All rows are made from the same 8 directions, up to rounding. Whole rows:
[[-13  12  17  -9  -2  -3 -34  12 -23  -1 -11 -11 -21  -5]
 [ 29  -1 -31  -8 -22  -4  -9 -14   1  32  45  37 -19   6]
 [ 13 -11 -19   7 -41  -4  49   6  55  43  16  29  17   3]
 [  6 -25 -10 -18 -11 -13  35  16 -56  -6  32 -10 -16 -10]
 [ 11 -16  25  -5 -35  -1  47   9 -16  50   0 -17 -23  -7]
 [  1 -34  -2   1 -17 -13  52  36  24 -33 -20 -12  52   6]
 [ -1  -7  26   1 -37 -16   7  41 -24  28 -36 -13  44  14]
 [-36  22  20  15  33   7 -10  -8   0 -20 -39 -22  24  -8]
 [-34  12   5 -16   2 -11 -18  -2 -13 -35  -7 -17 -21 -30]
 [ 18   0   7  10   7  23  -5   8  19  37  17  11 -43  18]]

The start of a row, then its end:
[ 11  11  -8  19  31   6  -2 -47  -5  -2 -12   6]	[51 10]
[-27  14  42   7   8  10  10  -3  -9  20 -33 -34]	[-21 -15]
[ 30   2   0   6   3   5   1 -39 -23  35   6   6]	[10 10]
[ 37 -41 -11 -21 -30 -12  35  19 -31   2  34  -1]	[-19   4]
[-13  12  -4  21  -8   4  31   8  12  52   1  16]	[27  6]
[ 22  -3  -4   6 -12   7   3  21 -24  57  27  20]	[-14  23]
[-26  23  -2   4 -14   0  12 -16  29  31   1   9]	[-10 -22]
[-17  -3   1  13 -10 -10  27  27   7   2 -24  -1]	[61  8]
[  3  -6 -11 -11   2  -1  18 -14 -33   6  34  -1]	[-33 -14]
[-27   9  31  -6  12   3  -9   0 -14 -19 -25 -35]	[-29 -20]
[-30  22  10  12 -24 -15  12   0   5  31 -37   0]	[60 -8]
[-35   6  15  -1  -5   2  44  -2   4  14  -2 -21]	[-29 -32]
[-45  33  11  20   1  -4 -20  23  16  13 -41   3]	[51  3]
[-24   7  29  -3 -13  -4 -29  50  -2  -4 -32 -16]	[-5  5]
[-14  22  25  -1  -5   0 -45  -4  18  -2 -36 -10]	[-6 -5]
[ 15   4 -25 -19 -42 -28 -39  11 -34  14  18  29]	[23  6]
[-33  19   8   5  19  14  -9  -6  52 -19  -9  -6]	[-37 -20]
[-11  17 -17   5 -32  -7   2   1  42  36   7  30]	[12 -5]
[-17  10 -23 -21 -21 -26   1 -34 -16 -16  14   5]	[  7 -37]
[-41   8   7  33  44  24  23  47  33  -9 -15  -3]	[16 16]
[-18  22 -13  -4  -3  -6  11 -49 -13  23  17   6]	[ -9 -31]
[ 11   1  16   7  -9   3  -8  13  -2  27 -16  -1]	[11 17]
[-16   6  19  -4   3  -5 -37  24  -4 -31 -32 -16]	[8 3]
[-16  -5  12   1 -30 -10  49  18  -8  35  -8 -11]	[ 12 -12]
[ 39 -19  31   9  17  19 -29  34 -17   3 -21 -13]	[-5 46]
[  1   7 -13 -22  -1 -11 -47 -15 -13 -35  12   5]	[-23 -13]
[ 12  -7  -6  21  29  16  28   5 -20  22  15   6]	[17 24]
[ 39  -7 -28  -8 -22  -3 -14 -11   8  25  37  35]	[-13  13]
[ 14 -10  -2   8  35  11  35 -31 -45   2  16 -13]	[2 2]
[-13   9   3   5  17  -6 -25  12 -40 -17 -18  -6]	[38 10]
[  7   3 -14  -6 -15   3 -39  38  25   7  23  28]	[-34  16]
[-20   4  -2   7  21   3  45 -33 -12  -2   4 -15]	[  5 -24]
[ 10  -1 -30  -7 -23 -10  28 -38  21  16  30  22]	[ -1 -20]
[-13  -7  25  15  34  24  16  29  10 -11 -13 -23]	[-24  10]
[30 -8 20 12  5 19  8 -7 13 33 -7 -4]	[-14  20]
[  0 -22  -5  18  29  11  63   4   4 -14   3 -11]	[27  7]
[ 49 -28 -12   9  29  12 -19  22 -13 -25  11  12]	[21 49]
[ -1 -27  23 -18 -28 -17  35  19 -20 -19 -20 -35]	[  1 -15]
[-14   7 -24   8  -2   2  20  22  -9  32  36  25]	[-3  3]
[-15  -8   7   3   0  -1   2  30  38 -36 -26  -9]	[18  3]
[ 11   6   2  25  64  31  24 -48 -28  15  14  -8]	[-6 10]
[ 27  13   4  26  54  31 -10 -57  -7  24   1   4]	[ 3 21]
[  0  -9 -15 -29 -60 -32 -19  34   1  -8  10  15]	[ -2 -10]
[-10  36  -8   1  12   1 -41 -43 -25  25  11  14]	[-10 -11]
[-21  36   4   3 -16   5 -36  -5  30  43   1  20]	[-32  -9]
[  7   2 -26  15  22  12  30 -24  -3  23  36  21]	[2 4]
[ 18   0  -3  12  -5   8 -39  33  54  -1 -16  25]	[22 36]
[ 16   3  20   2 -26  -5 -13 -14  23  19 -37  -4]	[26  6]
[  1 -12   9  11  22  15   3  15  56 -40 -24  -9]	[ 5 13]
[-30  16  12  -7  13  -9 -19 -27   4 -47 -32 -24]	[  8 -28]
